The rows are grouped in 3 ways, from coarse to fine. Each group lies inside one group of the grouping before and may be the whole of it. The rows also spread widely along 11 directions, which tell nothing about the answers.
In the rows, 128 means zero.
Known rows, each followed by its group in each grouping:
[158 136 129 127 111 151  67 109 124 118  92 140 131 170  98 113 175  84
  95 132 168 113 147 103 164  99 176 136  90 119 103 129 159 157 169  87
 105]  K432 kor K869
[125 100 103 171 110 187 102 141  63 104 108  89 183  93  95 168 225 118
  90 154 146 163 134 136 154  98 206 108 111 131 119 121 167 137 151  90
 135]  K147 Vigu K887
[ 96 123 184 133 123 176 174 155 130 107 107 142 144 120 117 149 130 123
 163 150 162 143 148 165 106  95 136  95 139 104  96 152 135 162 128 136
 150]  K432 kor K356
[ 97 113 147 149 107 167 149 144 140 117 117  52 172  58 116 138 157 173
 132 153  93 165 104 145  76 136 134  76 138 156 148 123 103  99 131 139
 142]  K432 litaz K860
[161 114  86 187 105 132  81 134  60  78  85 138 172 125 120 176 200 142
  88 121 116 132 151 123 144 133 203 105 122  99 165  81 168 116 107 130
 103]  K147 Vigu K734
[129 122 124 106 188  62 133 124 170 179 196 118  96 120 158  61  79 156
 124 101  87 156 121 122 115 163   4 153  95 192 168 157  87 103 163 155
 147]  K147 menam K262
[160 173 132 154 160 141 134 121 141 127 172 158 117 154 132 108 128 138
 125 138 124 149 154 151  93 120  56  99 122 137 131 134 130 121 140 173
 176]  K432 gid K323
[173  82  76 161 144  92  96 132  89 146 112 136 107 164 161 156  53 102
 131  85  96 148 133 123 224 124 148 178 122 130 155 147 125 140  88  76
 137]  K147 lesep K708
[150 102 111 153 139 132 119 154  96 122 141 113 136 126 120 170 148 120
 137 130 125 143 158 132 144 114 132 131 135 124 149 130 149 143 121 116
 155]  K147 menam K315
[113 151 183 129 175 119 203 121 114 126 194 139 117 126 140 106  86 135
 165 146 123 170 138 155 110 119  43 111 144 167 101 148 119 119 124 148
 175]  K432 duro K162
[105 111 169 135 117 127 162 125 107  96 117 112 148 108 117 147 131 134
 154 141 132 135 134 122 123 128 148  99 155 122 119 114 130 115 116 135
 102]  K147 lesep K856
[112 118 124 127 122 138 156 101 141 153 120 118 119 116 161  77  67 169
 136 114 112 150  92 152 158 131 127 140 115 154  84 142  95  94 149 114
  90]  K147 vivon K573
[114 111 139 137 153 110 166 129  81 129 150 145 139 118 154 130 101 138
 137 125 121 160 125 142 149 134 114 136 132 140 128 144 123 127 115 126
 126]  K147 lesep K925
[123 145 165 159 161 104 118 135 125 107 181 147  87 146 123 100  72 124
 101 115  72 159 102 123 129 128  89 133 142 173 167 129 112  99  86 113
 129]  K147 Vigu K428
[113 143 137 113  97 161 139 161 120 103 123 160 165 114 108 156 213 142
 129 141 157  92 136 133  70 139 160 120 151  78 125 117 146 139 151 172
 113]  K147 Vigu K734
[134 150 162 138 128 123 113 137 124  98 142 120 138 132  97 140 162 114
 125 139 114 115 143 109  88 133 113  98 147 130 163 113 139 119 120 141
 135]  K432 litaz K860
[139 129 114 147 102 155 114 115 148 120  88 125 142 127 135 114 124 151
 125 129 125 142 115 142 131 119 158 116 115 128 103 131 127 115 140 118
 113]  K432 duro K162
[103  90 157 110 146 109 167 143 101 130 128 118 158 115 120 143 158 104
 157 134 184 124 168 131 142 125 132 127 117 123 101 149 149 168 177 116
 115]  K147 Vigu K734
[122 138 100 113 131 119 113 117 136 160 121 162 147 116 168  86 122 161
  93 105 114 114  94 130 134 151 124 163  93 141 129 150 110 121 159 137
 111]  K432 litaz K860
[155 157 126 155 141 126 116 101 108 116 136 155 124 140 143 113 111 142
 113 126 102 137 131 134 133 134 115 115 119 142 137 116 126 100 118 139
 129]  K432 litaz K860
[158 180 135 132 114 163 100  98 116 104 133 134 141 141 102 114 205 129
 111 152 137 111 136 104  99 131 128 112 128 126 125  91 145 104 156 147
 131]  K432 kor K356
[145 146 125 109 132  97 103 131 100 121 150 178 126 158 127 131 150 113
 118 102 134  83 134  94 138 150 137 170 138 109 148 115 142 130 137 127
 104]  K147 Vigu K734
[177 117 109 172 143 105  94 146 131 117 133 113 109 150 122 153 113 126
 136 117  91 153 163 128 126 139  94 103 137 129 190 123 124 127  97 140
 153]  K147 lesep K925
[ 97  99 155 120 115 128 129 149 167 133 110  75 149  90 122 117 125 146
 135 132 108 137 107 128 100 136 121 110 123 150 147 146 101 128 144 121
 120]  K432 litaz K860
[104 134 122 110 107 130 119 153 164 147 119 169 147 119 152 115 125 162
 109 102 106 110  89 130  92 143 133 150 132 117 150 148 104 130 129 154
 123]  K432 gid K323
[112 166 188  82 106 156 189 119 162 117 170 130 105 120 102 124 122 138
 182 150 146  96 107 108  80 128 105 135 191 116  88 123 113  91 141 149
 116]  K147 menam K262
[127 121 145 122 145 116 144 129 139 143 112 144 130 136 148 115 109 136
 146 117 135 131 146 141 130 134  97 129 106 128 125 146 123 147 147 142
 133]  K432 kor K356
[119 115 116 113 120 138 129 176 177 157 131 149 121 120 140 135 116 157
 143 109 118 117 115 142  97 138 109 154 137 103 144 161 107 148 141 154
 138]  K147 menam K315

New rows, each followed by its group in each grouping:
[113 144 197 130 139 137 154 144 160 110 131 153  99 145 122 117  84 125
 159 129 124 136 135 143  97 119  92 108 146 125 127 143 117 138 110 144
 140]  K432 kor K356
[156 139 133 114 134 138 135 116 147 146 135 128 113 149 131 119 120 117
 157 131 147 120 153 130 136 128  94 136 120 130 110 139 128 137 159 128
 149]  K432 kor K356
[ 90 148 171  93 124 153 192 122 149 135 153 139 130 108 128 105 127 150
 163 146 154 124 112 138  96 135 102 125 147 123  78 141 105 116 165 160
 113]  K147 lesep K856
[140  93 147 175 154 114 113 158 143 103  98 115 136 148 114 146 114 110
 150 132 138 175 194 163 129 101 100  75 100 130 141 153 146 175 118 128
 156]  K432 duro K162
[145 105  98 150 112 136 173 123  83 121  89 161 164 125 174 175  92 150
 169 111 138 132 145 163 170 118 171 139 142  97  95 137 144 140 102 119
 134]  K432 duro K162
[121 124 142 176 130 164 170 108  96  94 125 115 128 107 133 132  90 157
 137 143 104 187 113 158 145 111 146  97 143 145  99 115 118  89  99 128
 127]  K147 lesep K856
[141 135 125 139 131 142 110 160 116 115 127 181 112 167 120 151 123 102
 125 113 144 113 143 137 145 112 151 155 141  94 125 146 147 159 121 117
 133]  K147 Vigu K734
[138 108 129 182  84 176  80 129 105  84  83  57 154 105  92 165 178 128
  94 146  94 161 111 109 136 106 210  91 134 147 156  93 134 105 100  80
 124]  K432 kor K869
[ 97 135 169 127 127 130 127 123 100 112 124 163 128 134 132 108 112 122
  96 116 120 132  93 117 149 109 163 146 125 147 120 137 126 127 112 101
 104]  K432 kor K869
[ 87 144 120  97  88 193 170 121 111 141 150 123 173  66 133 127 190 182
 114 152 137 120  61 125  98 133 173 156 151 127  86 120 118  91 164 133
 116]  K147 menam K315
[158 104  98 138 126 132  99 139 141 146 131  83 114 136 116 144 125 105
 137 122 118 146 132 115 151 131 122 141 130 135 148 140 122 135 137 104
 156]  K147 lesep K708
[157 128 123 181 143  97 109 121  70  92 107 166 152 139 146 153 126 134
 109 114 106 137 161 140 148 132 139 100 116 124 168 112 154 126  89 143
 127]  K432 litaz K860
[163 182  77 130  90 181 114 101 138 125 118 163 161 122 137 115 197 178
 107 141 129 108 116 139  86 145 139 123 122 103 105 102 137 100 160 177
 128]  K432 duro K162
[134 130 112 169 113 176 122 153 159 114 116 130 107 126 125 140  96 150
 127 126  99 162 112 166 118 113 142 113 140 122 134 135 115 119 101 125
 142]  K147 Vigu K428
[153  94  88 128 110 145 154 127 130 145 106  81 141 105 146 157 129 148
 174 120 139 131 140 143 144 143 147 141 139 116 107 128 123 117 155 118
 125]  K147 Vigu K734
[175 114  89 107 124  86 117  99 143 162 116 133 121 146 160 119 107 147
 151  96 130  93 143 106 161 156 111 172 118 122 129 123 123 115 160 130
  92]  K147 menam K315
[ 96 123 128  93  91 159 127 161 198 162  89 139 139 104 147 115 130 170
 133 113 120 106  89 138  83 148 134 145 123 106 133 158  93 144 159 150
 123]  K432 kor K356
[116 130 100 100 137 156 113 170 151 172 158 163 120 134 126 118 149 114
 113 117 148 117 116 139 130 121 116 180 115 114 122 184 124 174 175 118
 159]  K147 Vigu K887
[118  84 137 160 125 108 128 125 106 105  81 114 156 118 134 140 123 137
 126 121 125 156 143 136 153 125 163 101 110 128 129 121 132 129 121 124
  87]  K147 lesep K856
[158 149 115 168 100 172 116 116  72  79 125 136 156 123 102 172 192 142
 113 151 130 126 131 117 123 112 182 111 154 106 130  78 160  98 109 132
 123]  K147 menam K315
[144 114 122 138 124 143 119 172 128 131 144  91 138 115 111 182 146 108
 152 135 109 127 149 127 102 132 114 116 155 121 181 141 129 145 108 124
 187]  K432 litaz K860
[186 133 111 139 129 129 133  95 156 126 123 115 107 155 130 117 116 128
 166 130 152 129 174 140 140 131  92 111 111 124  99 121 134 117 169 140
 115]  K147 Vigu K428
[123 113  96 142 106 160 155 130 137 131  98 114 169  85 148 141 159 186
 137 136 124 154 130 167 100 145 132  94 116 109 126 124 116 113 149 181
 125]  K147 lesep K856
[111 128 192 154 121 134 138 130 140  88 137  82 124 119  94 124 132 140
 143 145 103 148 129 126  84 132 119  66 160 144 147 102 118  96 108 141
 102]  K147 vivon K573
[ 95 144 183 145 116 144 128 121 107  84 119 126 138 115 109 118 115 134
 106 132  95 131  82 111 119 116 177 113 155 152 131 111 122  90  95  96
  92]  K432 litaz K860
[180 127  42 185  98 160  58 121 137 126  76 119 139 126 136 130 155 169
  85 117  86 157 112 139 140 140 161 120  98 120 157 106 121  99 127 141
 122]  K147 lesep K708
[125 103 127 126 137  97 110 148 142 144 107 151 131 145 148 114  89 120
 125  98 124 130 130 134 155 125 123 155 108 136 136 164 126 166 128 106
 122]  K432 duro K162
[138 106 104 130 130 138 122 142 131 156 120 114 146 116 145 140 143 141
 128 121 124 146 142 142 130 132 114 130 102 133 146 150 122 149 149 136
 160]  K432 kor K869
[106 174 148 137 128 147 124 137 157 113 123 210 140 142 140  87 134 163
  88 123 127 125 107 156  79 123 119 115 111 116 119 140 126 126 138 183
 116]  K432 gid K323
[151 102  97 173 161  80 120 108  70 124 139 124 146 118 165 119 113 154
  99 107  93 173 141 138 170 144 112 125  92 169 159 115 134 103 123 123
 116]  K147 Vigu K428
[122 160 169 120 125 145 133 112 169 125 133 135 104 134 126  85  99 146
 130 129 109 131 102 128 107 134 101 127 131 145 117 130 104 102 137 136
 120]  K432 kor K356
[114 119 139 142 134 157 140 140 131 117 106 152 124 134 128 120 116 129
 132 124 151 145 130 161 140 106 154 130 118 118  92 150 133 146 146 117
 118]  K147 Vigu K734
[118 118 124 125 128 138 168 138 107 132 144 134 143 106 142 141 133 143
 147 129 139 136 133 150 125 130 121 135 134 123 114 141 131 131 143 136
 134]  K147 Vigu K428
[159 118 101 146 120 116 111 108 114 130 106 110 135 128 151 133  97 137
 132 107  94 126 120 117 164 139 149 138 124 146 140 122 120 101 117 102
 116]  K432 litaz K860
[118 127 117 125  97 176 173 141  94 124 126 108 196  84 130 178 196 155
 142 145 144 130 126 140  95 123 163 110 153 110 110 122 140 122 144 150
 155]  K432 gid K323
[153 114 101 129 127 133 103 129 138 146 118 130 118 145 129 126 123 121
 129 118 143 123 140 124 161 116 134 158 114 122 118 142 135 140 155 106
 124]  K147 menam K315
[133 140 118 131 128 153  87  98 139 134 143  78 133 117  97  79 178 126
  84 147 126 154 102 105 132 129 129 125  91 171 109 121 119 101 184 110
 106]  K147 lesep K856
[179 129 107 105 126 129 141 125 158 159 137 151  91 163 142 147  83 101
 184 108 152  91 155 125 155 132 109 175 151  95 105 150 131 141 148 123
 138]  K147 Vigu K887
[194 157  94 167 139 171 107 128 126 119 161 144  82 174 112 147 114 105
 134 134 123 146 157 151 151 104 111 131 136 120 122 134 143 126 118 115
 177]  K147 Vigu K428
[130 165 168  95 124 151 139 113 175 127 147 146  95 166  97  91 123  98
 154 142 170 100 124 108 119 120 102 137 140 115  76 136 121 133 170 133
 107]  K147 lesep K708
[142 146 178 130 154 113 180  88 127 121 154 144  98 165 136  89  70 130
 177 133 149 134 163 144 140 122  72 104 131 138  76 125 127 109 146 145
 102]  K147 vivon K573
